Each cloud of rows lies close to a flat space through zero, with a little noise off it, and is much wider in some directions of that space than in others. After each cloud: how many dimensions does that space have?

[[  2  65  71  14  23  23  20   0 -34 -10  33  13  27   9  14 -27  46   3
   15   3  26   4 -12]
 [ 20 -11  51   8 -11  11  -8  14   5 -25   6   0  -3  15  28   2  14  10
  -21  25 -11  19   1]
 [  8  23   9  -5  -4   0 -11  -5 -11   5   9   6  16   5  14  -8   4  -5
    1  -7   9  -2   0]
 [ 11 -27 -56  -4   0  18   4  -1   6  16 -45 -40 -39  22 -19   5 -16 -30
  -30  -6 -26   3 -10]
 [ 19  -1 -13   1   1  24 -29  15  34 -38 -17  -3   7  41  13  28  -1   1
  -25  -9  -8  19  16]
 [ 20  58 -13  -9  -7  -7   2  -7 -13  -3  -5  30   2  17  22  13  38 -30
    2 -16  -7   8  20]
 [ -4   2  23   7  -3  16   2  11 -11   1   7  -5   7   9  -6  -1  16   0
  -12  15   6   9  -8]
 [-12 -11 -27 -13   7  -7   0  -2   0  -5  -4  20  -2 -24 -26  21   5  -9
   23 -24  -1 -14  22]
 [  9  -1 -11   0  15   5 -15  -5   4 -10   2  -4  -9  -1 -11   5   2  -3
  -15 -16   4  -8  -3]
 [ 26 -24   0  -4  -7  -4 -32 -10  -5  -3   5 -19 -24   8   9  -8 -12   1
  -41   2  -3 -10  -8]
 [  2  -7   7  13  11  23  -6  16  19 -20  -5  -2   7   5  -5  14   3   7
  -14  -1  -2  16  -6]
 [ 16  48   6  -6  14  -3  13 -16 -22   6   1   7  -4   2  12 -17  23 -25
   15 -20   0 -13  -2]
 [ -3  33 -18   3  -8   5  19   0   7  14  -4  21  35 -19  18   4  -7  -7
   -3 -12   0  27  -4]
 [ -5  12  -5  10 -23   2  12  14  18  11 -12  12  21   8  25  10  -6   2
   -7  20 -10  36  -1]
 [  4 -17  29   2  11   6 -33  -8 -28   7  27 -25 -12  10  -7 -32 -12  30
  -16   1  29 -19 -25]
 [  7  10 -32 -11 -13   2   4 -10 -11  29  -8  -4  15 -19  -1  -4 -11 -33
  -21 -14  -4   1  -4]
 [  0   8 -10  -8   0  -8   3  -6  21 -11  -2  14  25 -16  16   5 -16  -2
   15 -16  -3   0  16]
 [-10  23   8  -9 -11  10  20  -2  -6   3  11  21  52 -26  18  -6  -4  -7
    8  -9   9  16  13]
 [ 24  20  45  -1 -19   2 -14   4 -18   4  17  16  19  -3  35  -7  16  -7
  -13  12   1   9  -3]
 [ -7 -16  20   2  13 -20 -16 -14 -16  -6  34  13 -10 -25   0 -19 -13  48
    9  -8  25 -12  -8]
 [-11  -6  -6  -8   0 -10 -20 -10 -19   9  18  -4  -3   6 -10 -14  -9  19
    5  -5  23 -17   0]
 [ -3  49  30  10  14  19  14   7   2 -19  10  18  37  12  22  -6  19  12
   15  -5  14  20   2]
 [ 17  50  62   3  16  19  -6  -3 -29 -13  33  11  28   4  21 -24  30   0
    2  -7  24  -5  -6]
 [ 28  16  -3 -15 -50  20  13   9 -18  24 -29  13  18   8  53  -1   3 -39
  -23  11 -32  42  11]
 [ 26  51   9   0  -5   1  -5  -6  11 -16   1  11  20  27  44   0  11 -11
  -17  -3  -2  16   9]
 [-16  -1  38  24  29 -11   4   8  17 -16  25  14   6 -25 -12   2   2  38
   32   2  17  -8 -17]
 [ -8  47   0 -13  -7 -32  30 -34 -32  28  24  16  17 -28  20 -35   4 -10
   20  -5  12 -14   5]]
	12

[[  2  19   4   0 -22 -23  10 -52  15  -9  27   0 -32  18  17 -16   8  -4
   -8  -2  17  45 -20]
 [  7  16  42 -19   3 -13   4  -2  -6 -24  11   9  -6  16 -24  -7   0  -7
    6  15   6  46  -6]
 [-17   3 -29   1  14  24  26  -7  12   8  -6  25   7 -26  10   8  -8  16
   20 -11  17  43   8]
 [ 16   8  12 -21   8 -37   3  31 -28   1  13  -2  -2  28 -43 -25 -26 -52
  -27 -16 -12   5 -16]
 [-25   4  16   7  19   2  11  10 -12  19  10 -10  -2 -33  -3   5  14   1
  -11   4 -25  30  11]
 [ 15   6   4   0 -23   6   4  13  -8  10 -16  -6 -12 -32 -13  13  -4 -26
   12   1  -5  16 -16]
 [-13  11  36  33  44  21  11  40  -3 -22 -12  21   2 -10  -7 -18  -5 -34
    7 -24  -2  -7  -3]
 [ -5 -13  13  27 -11  -8   0   4  -3 -26 -30  12 -31   2  39  -4  18 -20
   11 -21  19   4  18]
 [-19   4  31  -6  56  18  -4 -25  37   4  -3  15   6 -38  39  10   7  13
   26 -13  -6 -19  -1]
 [ -1 -14  26   2   4  -2 -26   3   6  15   5  -5 -52 -25  34  13  -4  -8
   20   1   3   7   5]
 [ 16  10   5  59 -46   3  -3 -44  19  16  10   7 -29  -5  12 -16 -10  20
   34   2  29  -7 -15]
 [ -3  -1  34   8  27   6   4  35 -10  14  -4  10  11 -27 -35   7 -15  28
    0  11 -37   2 -31]
 [-14 -16  19  13  25  10 -12 -20   8  -2   9   1 -41  -1  30   5   2  37
    6  17   9   1  15]
 [  0   9 -35  23 -49  16 -17  -7   7 -24  -6 -17  10  24  18   3  28  -7
    2  13  22   4  41]
 [-29 -28  14 -26  43  16  35 -42  25  32  21  19  -8 -24  17 -10   8  73
   25  -8   4   6  42]
 [ 10  13 -12  70 -10  23 -22  28  32  -2 -30   9 -16  -1 -19  -5 -22  27
   27 -14   1 -33 -13]
 [-14 -11  -6 -21  22  19 -12  29  -7   3  14  19  22 -15  30  23  -9 -21
   20   1  23   5  -5]
 [  2   7  -2   9 -49  10 -29  10  24  18  24 -39 -66 -24  11  14  15  -1
    5  11 -10  20 -25]
 [  2  30 -20  41  14   5  19 -17 -11 -42 -37  17  23  13 -31  16  -3   5
    1   2  27   4 -46]
 [  9 -22 -18 -45 -14  17  20 -63   4  40  23 -22 -35 -25  35  -1   0  18
  -14  31 -10  27  44]
 [  4 -16  16  48 -25   0  -4   6  -1   4 -11 -18 -42  -7 -10   3  12  46
   -7   7 -19 -48 -43]
 [  3 -17 -27  19 -14  -6 -19  25  19   9  -3  22  -5  21  14  -9 -27  25
    9 -22   7 -23 -11]
 [ 22   0  14  -4 -37 -20 -19 -11  11 -27  -6 -21 -35  37 -25   1  18  20
    9   9  18 -19 -11]
 [-24  13   2   5  15   4   9 -25  12  31  -3  -1  -5 -64  40  14  13 -17
    8 -11 -18  53  22]
 [ -9 -20 -29 -30  15  21  10  16  -6  30  41   2   1   5  21 -19 -26  -9
  -30   4 -14   6  18]
 [  2  -1  47 -41   5 -40 -34 -16   4  31  37 -14  22 -11  16   6   4  16
  -23  24 -53  -2 -25]
 [ 16  15  25  40 -37  34  19   8  26   0 -10   7 -17 -22  -7 -35   0  -6
   16  -7 -20  12   9]]
	16

[[ 19  -1  -5  -5   8   1 -18  -9 -36  -4  38   0 -10  21  16  -6 -15  22
   -1  28  25   0  22]
 [-15  -1 -22 -14   1  -6   5   7   5  -6 -30 -31   4   3   5   7   0  11
   21   8  27 -35   9]
 [ 10   7 -10   2  -4  16  -3  -1   1  -5  -4   8  -1 -26  15 -40 -10   4
   29 -16 -38  -7   1]
 [ 18   3 -24   4  -9   2  -8  22 -10   5  38  -2  16  11  28  -8  -9  29
   31   0   7  -1  27]
 [-24  -6   1  24  13  16 -48  22  12  15   6  -8 -15  32 -18  16  27   3
   -6  -8  18  -2  15]
 [-11 -13 -24 -37   8   8  41  12   6 -32 -15 -15 -10  -2  12  26  -3 -19
  -18  -5  50 -19   6]
 [ 35   7  -9 -40   1 -21  71  24 -19  35  -4 -17  26   8  46 -42   1  20
   -4   7  12 -27  -1]
 [ -7  -7  14   1 -17  24  32  -8  -4  10  -5 -13 -30 -29  13  -4 -14 -15
    1 -15  -5   5 -17]
 [ -3  -6  -8 -20  24 -18 -26 -28 -10 -11  14  -4 -11  17   7  46  -5  -8
  -32  41  58   4  12]
 [-19 -18   5 -10  11 -15 -11  13  19  -3 -14  -4  18  13 -15   6   4  16
    0   6  -1  -4  16]
 [-11   2 -27  -1   8 -16 -32  10  24  -1   0 -13  -2  14   1  -5   4   8
    8  12  -9  -5  -6]
 [  1  11  -1   9 -14  -3   7  17   2 -18   1  13  14   6 -17  -3   5  -3
   17  -7  14   3   5]
 [ 11  15   3  11  -5   6   8   2  -2  22  -6   2  -3  -2   4  -2  11 -17
   13 -24   3   0   3]
 [ 17  10  -1 -22   7 -24  39  11 -13   7 -25   6  32  -5  10 -46   4   3
  -10  12  -6 -30 -16]
 [ 10  14   6 -41  -4  20  34  37   4  56  -7   1  10  23   2 -21   7  37
   15 -14 -34  26   0]
 [ 21  19  16 -13 -13  38  21  -9 -27   5  10 -17 -43  -5  15 -43   1  22
    4  17   7   1  -8]
 [-12   4 -20 -15  16 -14  10 -19 -28 -37 -15  -9 -46   3  31 -10  26 -11
   14   3  48 -33   2]
 [-20  -2 -21  -1   9  18 -22 -13   4 -10   7 -26 -41   2  -9  -2  -3   3
   10   0 -31   1 -13]
 [ -4  12  -1  14  13   5 -43  10 -10   8  12   2  14  25 -15 -15  22  40
    1  23 -13  -4   4]
 [ 46  -1   1 -19 -26   2  44  13 -11  -3  -1  21  19  -6  16 -22 -42   1
   12 -15  -9   1  14]
 [-19   6  15  30 -19  35  -5 -10  -9  20  11 -31 -51   0  -7  17  11   0
   10  -6   6  13 -16]
 [ 35   6 -17 -21  -2 -21   2   6  -2 -34   5  -2  31  23   9   6  -1  29
    4  27  42 -20  37]
 [-11  -4   6   0   4  14 -16  16   5   3  30  34 -11  -2 -14 -15 -20 -29
  -13  -6 -13  40 -12]
 [ 12 -10  -9 -16   7 -14   2  -9  19 -24   5 -11  26  -2 -14   8 -18   2
   -3   9  -8  -3  23]
 [-14  -8 -13 -30 -14 -10  54  18  17 -25 -14 -15  -3 -11  -4 -18 -20 -17
   27 -14   4  -4  -3]
 [-15 -14  21  -5  24 -17   2  15  18  16   6  -2  15  26 -28  -5  32   5
  -14 -12 -24  15  13]
 [-18   9 -18  36  -8 -11 -19 -17  -2 -46  14   4   2 -14 -28  22  -9 -35
    8   5  14  -3 -18]]
	17

[[-22  10 -16   9   3  18   7 -31   1  26 -26 -13  13 -19  21   8  -2 -12
   15  -6   9 -16  16]
 [ -7   8  15 -35  -9   2 -36  -1   8  -7 -21 -15 -25  -5   8   5   4 -10
   30   4  -7   0   0]
 [ 32 -24  27 -34  -7  -2 -11  21  10   8  44   4 -33   3 -22 -15   2  -7
    0  27  37  12  -5]
 [-16   9 -26  10  15   9   8 -17   5   9 -33  12  27 -15  15  10  -6  -2
    5 -14 -33   3  15]
 [  2 -26  10  28  24  25  13 -11  14  32  41 -19 -25  34 -13  10   7   3
   19  -8  53 -22  36]
 [ -7   7  -9   2  -8 -22  -1  44 -16 -19 -39  23  30 -20  -6  -6   1  -2
  -21  16 -65  32 -29]
 [ 23   1   0  -3  -3  -2  12 -22   7 -19  25   0   1   9   0   1 -11  10
  -13 -10  16 -17  -4]
 [-17 -10  15  -3  -2   3 -19  45  -4  17 -29 -11 -12  -5  -6   1  17 -15
   21  25 -17  18   3]
 [ -4  20 -10 -24 -19 -33 -14  47 -18 -33 -51  34  32 -39  -2 -14  -3   0
  -24  21 -85  45 -44]
 [  0   0 -18 -29  19   6  -9  -4  11  22 -17  29   8 -27   1   0  -6 -12
    9   4 -26  28  12]
 [-12 -15  -3  39   1  -6  20  43 -15   7 -23   6  23  -4 -13   3  10  -5
  -18  17 -32  13  -7]
 [  1  14  13  -8 -37 -12  -4   7  -8 -27 -41 -23   9 -20  14   3  -3 -14
   -5  17 -22 -14 -31]
 [ 22   9  -4  -1 -13  -2  20 -41  15 -29  -4  -7  15   0  14  16 -19  -4
  -15 -13 -15 -38  -6]
 [ -3  12   6  -1  -4  -1 -10 -12   2 -25  -2 -12  -7  19   5   8  -1   8
    8 -17  -7 -16   0]
 [  3 -22 -13  -4  23 -14   4  65  -7  20  -8  54  22 -24 -31 -15   4  -3
  -20  30 -57  64  -6]
 [ -4  14 -22  52 -20 -14  40  -6 -26 -22 -16   0  44 -10  10  -3  -7   8
  -46  -7 -14 -18 -26]
 [-32  11 -16  19  33  18 -12 -13  18  -2 -48  -3  11  22  11  37   3   5
   41 -32 -66 -10  38]
 [-31  32 -29  10  48  -5 -31  -2   1 -30  -3  42   7  42  -9   7   1  49
   16 -59 -69  28  25]
 [ -8  -1   0  36   7  19  16 -33   7   4   8 -30  -5  32  12  18   2   8
   12 -26  31 -41  24]
 [ 23 -27  34 -48  -5   0 -23  32  16  16  14  -2 -37 -10 -17  -7   5 -22
   19  39  15  20  -2]
 [-12  -4  12  -5 -19 -17  -8  63 -18   1 -46   5  12 -30  -6 -10  14 -17
   -8  39 -45  33 -30]
 [  9  -6  -9  45  -7  -3  42 -11 -15   0  30  -6  20   9  -1  -8  -3  10
  -36  -6  40 -20  -7]
 [ 18 -20  34 -20 -20  13  -5  -5  14  13  13 -39 -35   3   3   8   4 -22
   19  23  47 -27   4]
 [ 44 -54  41 -39  12  23  -3   5  39  39  59 -14 -58  14 -25   6   3 -27
   28  33  63  -7  31]
 [ 16   1  13  33 -33  -9  31  -2  -6 -33 -18 -29  20   5   8  15  -5  -7
  -25   7 -14 -43 -24]
 [  5  -7  11 -18  18  15 -19 -18  21   8  30  -5 -31  25  -4   8   1   3
   31 -13  24  -7  27]
 [ 16 -13  36 -45 -18   0 -26  18  14   2  -5 -21 -34  -8  -3   3   7 -24
   24  31   9  -1  -5]]
	7

[[  1 -30  12  10   6  -9   0  -6   8   0   9  -2  13  -7  11  20  13 -21
   -7   2 -33 -21  -4]
 [-11   6  15 -11  10  -5  -3 -14   6   4 -22   4   5   8  10  -9  26  15
  -13  19  -2  19  -2]
 [ 12  23 -16   9 -13   7  31  27   3   3  29 -23   1   7   4  17  -5  47
   13 -17  25   3  -2]
 [-13  -7   4   2  14 -20 -13   5 -23 -12  18   3  -3  22   2  -3  -5   5
  -16  25 -17  15  38]
 [-18 -11  25 -23  10  -4  29 -13 -12  21 -13  13   1 -12  -3  -6  -5  16
  -15  10  -3   8  -1]
 [ 14 -49 -61  -6  26   5  10  24   0   5  13 -20 -39  -7  12  -5 -10  27
  -20  -1  18 -22   5]
 [ -8   4 -10  16 -17 -33 -11  20 -11  -9  -8  -5 -12  25  -7  56  -2  28
   24  17  12   5   2]
 [ -9   5  -5  15 -21  -3 -12  15 -19  17 -30  19   7 -18   1  22 -21  47
    2   9  44  -2   1]
 [ -4  -8  -5  -3  15  10   6  -7 -27 -14  12 -15  -8  21 -22 -26   4 -16
   19   3 -16  18 -25]
 [ -3 -28 -26   1  20 -29  10  10   3  22 -45   9  16  -8 -24 -14   6   6
  -35  -3  11  25  14]
 [ -8  25  -3 -18  -2  12  10 -14  23   1  11 -16 -32  -1  15  31   7  25
   -1  14  24 -35 -19]
 [-15  26  -8  17   3 -22  33 -29   5  -8  14   3  15   6 -22 -26  -3   5
   14  -3  19 -13 -33]
 [ -5 -35 -14  11   1 -43  -2 -13 -17  -5  11  28 -17  26   0  -5  29  11
   16 -16 -21  12   5]
 [ -6   6  18   3   2 -17   0   4 -14   7   3  18   3  12   3   4  13   2
   20 -16 -12   4  14]
 [-16 -27  -8  17  20 -59  38   3  20 -12  18  10  -9   8  20   7  -9  27
   -9  16 -10   1 -18]
 [ -3   9 -22  15  29 -18   5  28 -13   2  -2  -8  15  21  21 -34  -9  57
  -15  21  27  16  17]
 [ -2 -16   1  28   9  -4 -16  32  -8  31 -26  25  20 -26 -16  21  13   2
  -23 -23  -1  14   8]
 [ -9  21   5  -8  -3  46 -48  11 -27 -21   8  -9 -19 -17  13  -6  -5 -24
   42   2  13 -15  16]
 [-26   9  26   6  15   4  -5  21   0  -5 -13  10   7 -27  -2   3  -3 -11
   -5  10  -7  31  -4]
 [ -4  18  15 -16   9  22  -3   1  -4   7  -7 -16  11 -12  -5  -3  -3 -24
    7  -1   3 -16  12]
 [ 10  -3  17   9  -1   3 -19  29 -24   8  -8   2  20  14  13   7 -27   2
   11  11  -8   0  11]
 [ -5  -4   8 -18 -37  12  22 -46  -5  -2 -19 -15  14 -11  -8  11  14   4
   29   5  13  -7 -33]
 [ 14  18   1 -15 -33   7  -7  20  37  -7 -43  -1  -3 -20  12  24 -16  -3
   28 -14  29  19  -4]
 [ -1   9  -7 -16   3   4 -15 -17   5   6 -25   7 -12   3  -2 -12 -13  -1
  -10  11  21 -16   1]
 [ -9   2  13 -19  12  -1  18 -10 -25  24 -18  -6  27  -5 -16 -14  28  -9
   20 -22  -2  -5  19]
 [  1 -14  -4   0  -6   4  22 -14   1 -11   0 -11  24  -9 -18 -26   7 -17
   -6  -5 -13  28  -7]
 [-10   8  23 -20  -9   8  20  -2  22 -22   5 -14  -1 -16  16   2  -3 -12
   15   8  -7  18  -4]]
	16

[[ 24  17 -17   7  12  14   7   7 -20  -9 -18  12   8  15   8 -14 -15  -2
   -3 -40 -12 -21   2]
 [  3  16 -10  28   1  -7  14  23  -4 -11  -9  -8   9  53  18 -12   7  -4
  -16 -32  -4  -9  -8]
 [  2  -9  -1  14 -15   2 -10  -3 -35   4  -8 -19   2  -4  18  24   2   5
  -14 -15  -4 -31  -1]
 [  6   9 -15   4  -2  -4   8  30  -6  -3   0   0  15  63  14 -24  -9  -6
   -7 -28 -25   4 -10]
 [ -4 -12 -14 -14  -8  17 -28  10   9   5  11  22 -15 -28   1 -37   1  17
   16   0 -10  22 -13]
 [ -3   7 -14  -2  -3   1 -21  15  -5   8  15   9  -6  -3   4 -15  12  14
    9 -22 -16  -3  -1]
 [  8   9  -2  10   7   5 -13 -14 -19   2  -2   4 -11 -39   1  13  10  13
    1 -20  11 -27   9]
 [-16 -14  15 -24 -10  -4  -7  -8   3   8  13  -7 -10 -30  -8  15  -2   3
   17  29 -10   8   1]
 [  7  -3  -7  12  -5   5   1  10 -12  -2  -7  -4   8  24  14  -4  -4  -2
  -13 -14  -4  -7  -5]
 [ 17   9  -9  19   2   8  -1   4 -41  -5 -16  -3   7  12  19   9  -5   3
  -18 -45  -5 -37   3]
 [ 12 -19   3   2  -8   8  -1 -22 -20   8 -12  -5  12 -13   1  25  -4  -2
  -17  18  22 -10   7]
 [  0 -16   0  -3  -6  14 -16 -10   0   3   1  10 -14 -43  -4  -6  -2  11
    6  11   7   4  -3]
 [  2 -14 -11  16  -7  13 -33  -7  -2  10   4   9 -13 -44   4  -7  18  22
   -1  -4  24  -3  -4]
 [ -2  29 -11  24   6 -10   5  23  -6 -12  -3  -5  -2  33  14 -10  11   4
   -3 -47 -11 -16  -4]
 [ -6   5  -6  50 -14 -18  -2  13 -20   1  -1 -30  13  48  24  17  29   1
  -33 -29  17 -24  -4]
 [-11  22   1  12   2 -22  -1   6  -3   0   7 -13   0  19   3  15  21   1
    0 -20  -1 -14   9]
 [ -5   6 -14  -4   4 -10 -12  17  26   6  19  14   2  23 -11 -29  18   4
    8  -1  -2  28  -3]
 [-11   7  20 -21  12   7  18  -7  22 -19  -5   4 -25 -39 -11  -3 -22  -2
   25  20 -12   9  -3]
 [  2  25 -46   8   2  -2 -28  45   6   6  19  25   1  41  10 -58  18  21
   11 -59 -31  12 -11]
 [ 18   6  -7  40   3   5   9  -4 -19 -10 -22  -9  10  20  15   9   6  -2
  -30 -30  26 -29   0]
 [ 19  -8 -13   0   4  13 -20 -17 -19  12  -5  13   7 -21  -4   2   2   9
   -7  -5  13 -11   7]
 [-39  12  33   0   0 -39  15  -5  44  -7  24 -28 -19  -6 -17  32  25  -9
   15  41   9  19   8]
 [-20   1  24  36 -16 -14  11  -6  -8 -14  -5 -40 -14  -6  19  40  14   0
  -15  -2  16 -27  -3]
 [ 10 -30  -1  -1 -13  24  -1  -4 -16  -1 -15   1   4  -9  13  -5 -23   3
   -8  14  -3   0 -11]
 [  0   8 -26  32   2 -11 -20   9  19  10  12   9   9  25  -1 -20  43   9
  -14 -18  33  13   0]
 [-10   4  -8  -3 -11  -7  -4  28   5   1  12  -2   0  25  10 -22   2   3
    9 -12 -27  10 -11]
 [ -6  29 -22   9   7  -2 -14  31  13  -9  13  14 -15  14   7 -38  13  17
   15 -46 -23   3 -11]]
	7
